The rows of a group lie close to one hidden flat surface of 9 dimensions, which may be shifted away from zero. Surfaces can cross.
Some rows, each with its group after it:
[  7   9  19 -16 -13  -8 -13   4 -17  29  -6  11   0   5   6   4  14  27]  q_135
[-36   7  14   0   8 -21 -10  -3 -29  -5  13  14 -27  29   3 -41   3   8]  q_993
[-15   0  -4 -14   2  13  19 -18   4   6   6 -11 -19  19  -7   4  -7  19]  q_25
[ 28   6   1 -21 -27   0  25 -11   1  -5   2 -17   2   7 -16  29   4   6]  q_25
[ 17   4  -2  18  43  23 -27 -30  18  -5  11   3  20  32  19   1   3 -13]  q_150
[  4 -26  -3  -4  -1 -20  12 -24  -3  16  -6   0  -4   8   8   2 -18  23]  q_135
[-29  15   0  12  -9  -2 -10  39   4 -15 -12  -1   2 -15 -14  -9  14 -16]  q_150
[-14   9  12   6   3  -2 -12   5 -12  -8  37   3   2 -10 -10 -12  -4 -31]  q_25
[-18 -24 -17  -2 -20  -8  24 -23  30   0 -19  -1  -7 -10   1  -6   8  28]  q_993
[ -9   1 -21   9  -7 -14   2  -4   5  -2 -29  -3 -22  16  19 -30   8  24]  q_25
[ 18  16  15   4  -5  -6 -23   0   7   7 -14 -11  27  -5  10  26  31  -8]  q_135
[ 49 -10  -8 -17  -6  -2   8 -12 -28  11  27  -5 -12 -18  30   0 -25  -3]  q_150
[-39 -10  -7  12  -7 -14 -10   3   6  -5   3  15 -11   0  12 -41   9  14]  q_993
[ 42   1  -9   0   6 -29  -1 -31 -28  35  18 -25  -6   2  10   7 -44  -7]  q_150
[ 58  38 -19  -2  -6 -12   2 -35  -6 -13 -12 -25 -27  12  22 -16  19 -20]  q_150
[-25  -6   0  -9   1  -9  16 -16  -2  28  -9 -16 -17  12 -12  10 -18  27]  q_25
[ -5 -15  -6  18   8  -1  -1 -16  38  10 -25   7  13 -39  -2   1   9 -14]  q_993
[ 23  11  -8   1 -23 -23   5  -2   9   6 -45 -18  -2 -25   9   7  25   0]  q_993
[  1  -2  -1  14  -6 -16  -9  20  11  10 -34  25  22   3 -31   2   1   7]  q_25
[-13  -4   6 -13 -29 -20   4  32 -35  19  23  -5  -2   0  -8   4 -31  20]  q_135
[ -4  22   8  -5 -17 -45  -3  -8 -25  13 -28 -25 -24   4  12  -9  19   9]  q_25
[ -4 -11  14 -10   7   8   8 -22   4  -8  15  12  10  32 -15  13   2  11]  q_993
[-18 -14  -7   7  26   3  -3 -24   0  27  12  13 -23  -6  15 -32 -26  12]  q_135
[ -6 -33  15 -10 -26   2   8  29  -5 -12  25  46  23 -23 -19  -1  -5   4]  q_135
[  8  18  -7  -8  -7   5  14 -10   2   0  -8  -2 -26  -5 -10 -13   9  -2]  q_993
[ 50   7   0 -26 -10  14  15  -6 -23  -2  16   7 -17 -14  18   1  -2  -4]  q_150
[ 12  26  16   2 -17 -51 -14  -8 -23  15 -25 -23  -7 -13   3   2  20 -17]  q_25
[  8  20   4  -3  21  27  -3 -19  15  -3 -11   7  -7  19  -8   1  22  -3]  q_135
[ -8 -35  -2  13 -16  -3  -3  18  22 -25   2  10  36 -36  15  10   9 -11]  q_135
[ -5 -37  37 -11  -3 -14  -3  -8  -9  -3   9  23  29   1  12  21  11  15]  q_993
[-17 -10  23 -12 -11 -10  -4 -20  -5  28  38 -17  12 -16   2  24  -6   6]  q_25
[-11 -15   0  -3 -21 -18  12 -16  10  -9  -4  -7   7  33  -7   9   6  29]  q_993
[ -3   5   3 -12  -9   8  19  -4   1   2  16  12 -14 -18 -29  -7  -4 -10]  q_993
[  0  22   6 -11 -15  25  -2  41  -1  -7 -16  12  -6 -24  -2  -2  33   0]  q_135
[-1 -3  2 -9 -8  0  4 -6  4 -4 -7 -8  2 30  6 11 11 26]  q_135
[  4   6  -7  24   5 -53 -16 -20 -10   4 -21 -39  -2  -1  27  -8  -3 -20]  q_25
[-33 -14  -6   1  -6 -19  -3 -23  -5 -20  11 -27 -15  32  45 -21  10  25]  q_25
[ -7   8  36  17  24 -36 -34  -3 -24   9  -7  11  20   6  -8   1   7 -29]  q_993
[-13  -2  -2  12  26 -11  -2 -23  10  26 -29 -23   0  26  -9  18 -15  12]  q_150
[ 30  -7  -5  -1  -4   5 -19  10  -8   6   4 -15  22   0  51  19   1  14]  q_993
[ 24 -18  -4   9 -14 -38  -5 -23   1   4  -7 -15  24   7  15  15  -4   6]  q_150
[ 19   6 -12  -6  -2   6  -1 -31   3 -10   4   1 -14  39  31 -19  19  25]  q_150
[-13 -36  -4  -8  -1   2  17 -10   8   1  -7  23  -8   5   7 -11  -8  33]  q_135
[ 41  13  13 -24   1  12  24 -13   1   0 -31   0  -7   3 -16  34  20   2]  q_150
[ -6  -3   9 -10  14  25  18  14   5   3 -11  35  -6   2 -43   5  -9   4]  q_135
[ 32   7 -23  10   3  -2  -4 -12   1 -16   6   2 -19 -38  32 -35   3 -35]  q_150
[ 10 -11   0   0   6  -6   5  29 -18   3 -15 -38  10 -20  19  42 -26 -12]  q_150
[-10 -19 -12  12  -8 -24   7  12   0 -10  -7 -12  16  21 -12  10 -25   9]  q_25

New rows, each followed by its group:
[ -6  13   1  -3   6  36  -4   5  10 -26  28  14   1  12  -8 -11  14 -11]  q_135
[ -2 -31 -33  24  -6  -8   1   8  20 -49  -2  -1  25  41  19 -12  -8  13]  q_25
[ -1  15   2   2  -4  11 -23 -11   1 -16  28  16  -8 -15  30 -41  33 -14]  q_25
[  8   2  11  -3  -1  18  -9   0  13  -2  -8  27   4 -19   4  -6  31  -3]  q_135
[  4   6  28   1  -1 -15 -34  13 -14  45  -4   8  27 -13   3  17   6   7]  q_135
[  9  -6   7 -24 -10  16  25  28 -16   3  -2  12 -18 -41  -3   7  -7  -1]  q_150
[ 12 -55 -15   3   7  -7  17 -24  17   6 -19   2   4 -31  44   7 -16  17]  q_150
[ 15  -2   5  -7  -7  29 -13  22  -3 -33  31  24  16   0  27  -9  23  -3]  q_150
[ -4   7   1  10  -9 -19 -11 -29  19   3  -9  21   6  17 -24 -22  21   6]  q_150
[-12 -17   5   7  12  10   8 -37  45  -4 -21  19  12  -1 -20   6  23   2]  q_993
[ 13  21  -9   2  -1 -21  -5  -4 -17  28 -10 -33 -26 -39  20  -6  -7 -19]  q_135
[ 12   6  12 -21 -34   5   2   7   6  27  -5  31   2 -23 -14   1  25  26]  q_25
[ 26 -18  -7   7   3 -17  15 -14  13  -1 -46 -22  12 -25  18  31   1  -9]  q_150
[ 24  -8 -22  -3 -19   1  14  -5  19   3 -18   1   3   1  -2   4  -2  19]  q_25
[ -7  -7   9  -8 -22 -25  -8   1 -20  23  25  -2  13  32 -10   3 -16  31]  q_150
[-13 -16   2   7   6  15  12  30   6 -18  20  16  21 -13 -42  17 -27 -26]  q_135
[ 17 -21  13  -9 -31 -29  -1  23 -25  10   4  -4  18 -40  25  17  -5   2]  q_993
[ 17   9 -19  -5  -1  11  12 -17  17  40 -20   7 -24 -25  -6 -13  -5  15]  q_25
[-30 -21 -16  27  -9 -16 -18   1  30   0  -4   2  27   2   9 -13   5  12]  q_993
[  6 -24  -7 -18 -24  -8  26 -18   9 -12 -33   2 -13  13  27  -1  24  45]  q_135
[-13  10  -8  25   9 -25 -18 -24  26  -2 -43 -12   6  30   0 -10  26   5]  q_993
[-18  -6 -15  18  14   5  -5  -1  21 -12 -22  -6  -1  -7  23 -14   9  -5]  q_150
[ 21  17  17  -9  -9  -4  -3  13 -10  11  -8   0  11 -14 -22  24   6 -16]  q_135
[ 10 -10 -19  14 -22 -40  -1  -3  -2  -6 -16 -25   2 -13  28  -7  -1  -2]  q_150
[-16   5 -16  -5 -14   0   3   2  -5  -7   5 -32 -17  22  28  -7   2  24]  q_135
[  1  27  16 -16 -10 -18   7 -11 -25 -14  -6  -4 -22  48 -17  -8  19  10]  q_993
[-13  -2   4  11  14 -12  -8 -10  -5  24  23 -13   6 -20 -12   7 -29 -22]  q_25
[  4 -10  24  -1  16  11  -8 -14  14  -1 -14  30  10 -23   7   2  30 -11]  q_993
[  4  27  18 -17 -24 -24   3   8 -33  18  15 -12 -18 -30 -17   2   1 -20]  q_25
[ 22   1 -12  -1  16  17   2  -2  -6  -9   1 -10 -13 -12  34  -3  -5 -12]  q_150
[  9  -7  -2  15  12   8 -34  12   4   9   1   4  20 -23  47  -8   8  -4]  q_993
[ 19  -3   3   8 -11  -1   3  -2  24 -28 -16 -16  36   0  -7  39  22 -19]  q_135
[ 14 -17  -3  -1 -21 -34   9 -16 -19  -2  40 -19  12  -2  -3   9 -34 -11]  q_135
[ 31 -13  -1   5   7  -2   0   1 -10   7  16   7   6 -49  12   1 -23 -32]  q_150
[-12  -9  -8   3 -19  -7  -1  -6  20  -9 -20   4   1   4  20 -14  30  25]  q_993
[ -5   5 -13  -6   7  29  31  15  19 -20 -37  -1 -22   2 -20   7   7   2]  q_135
[ -5 -21  17   5  15   5  -8  12   6   7  -4   1  38   4  -7  44 -10   4]  q_150
[  7 -12  16  10  -3 -23  -9   9  -4   6  11 -15  54  15 -35  54 -24 -13]  q_135
[ 25  31 -10   4 -12 -20  -7   3 -14  -2  -8  -4 -24 -29   9 -31  12 -30]  q_25
[ -5   3  12   2  34  18  -8 -21  12  21 -12  11   7  40 -19  15  -2  16]  q_135
[ 10  -9  -2 -13  11  25  15 -28  15   4  -8  26 -21   1   8 -14  10  19]  q_150
[  4  38   3  -6   1   8  -3  24 -17  19  -4 -16 -21 -18 -13   0  -2 -16]  q_135
[  7  15   5 -10 -13  14  -7 -14   5 -20  24  12  -9  -3  23 -26  36  -1]  q_25
[ 23  -7   9  -1  12   5   2   4  -6   6  -8 -11  17  -8   3  37 -13 -11]  q_150
[ 19   2 -19  -4 -11 -11  16  -8  -5  -1  -7  -2 -31 -35  17 -25  -1  -9]  q_150
[  5 -21  24  -5   3  19  -6   1  10   1  15  38  35  -4 -14  17   7   6]  q_150
[-26  -1   6   7 -12 -40   4   5 -17  12   5   2 -14 -28 -28 -17 -19 -18]  q_993
[ 21 -13 -15 -11 -27   1  16 -24  19  -4  -7 -11   5  13  19  12  14  31]  q_25
[ 17  12 -10   5   0  14 -16  -3  11  -8  -4 -10  12  35  29   5  20  17]  q_993
[ 22  -4  10 -14  13  20  10 -27   8  19  12  46  -8 -22 -27 -11  -2  -7]  q_150
[ 19  26 -14 -19 -40 -10  31  -3  -4  -7  -4 -19 -20  10 -37   8   4   6]  q_993
[ 39  15 -11  -2 -24  11   6  14   9 -34  -2  20   8   0 -12 -10  22 -13]  q_25
[-26 -13  -9  -6   0  10   8  12  -4   6   4  12 -20   0  13 -24 -10  26]  q_135
[ 26  17 -15 -29 -43  19  20  16  -9 -16   9  -7 -22   4  21  -9  21  28]  q_993
[-13 -22  19   6  25 -10 -16  -6 -15  16  -1  18  -3 -31  31 -15  -3  -8]  q_993
[ -1 -11  13   2 -26 -25 -15   7   2   5  -5  13  30   0   3   6  20  18]  q_25
[ 36 -25 -11  -6  11  -2  -1 -47  -6  14  23   0  -3  20  42  -5 -21  21]  q_150
[ 20  -1  12  -5 -22 -32  -6   5 -15   0 -30 -11   7  -8  31  11  25  10]  q_993
[-10  -7  36 -10  12 -30   6 -25 -20   3  -9  13  -5  12 -20   8   4  -5]  q_993
[ -6 -18 -27  16   6   3   8 -15  25 -18 -12 -11 -17 -50  43 -28   8 -23]  q_135
[  2  18 -21 -15 -23  19  28  -2  12  -7   3   4 -35 -15 -17 -25  10   5]  q_993
[  5  21 -16   9  13  -6   9  -9  -5   3   1 -46 -15   4 -11  14 -25 -26]  q_135
[ -7  20  27 -17  -3   0   8 -12 -15 -24  24 -18  -5  27 -19  15  18 -15]  q_25
[-17   2   3  -6 -25 -19   8   9  -9  -3  10   9  -8  -4 -19 -17   2   2]  q_993
[-15   7   2   0 -17 -20   0  14 -10  -7 -19   6 -10  16  -7 -15  13  15]  q_25
[ -3  10  -9  19   6  12 -13  12  23 -23   3 -24  24 -17   7  15  13 -35]  q_135
[ 16   7  -2  -5  11  -2  -3 -14 -12   6 -11 -16 -14  17  30   1   3  11]  q_993
[-16  -7 -13  14 -12 -24  -1  12   3  -3 -14 -12  -6 -19  12 -17  -2  -3]  q_150
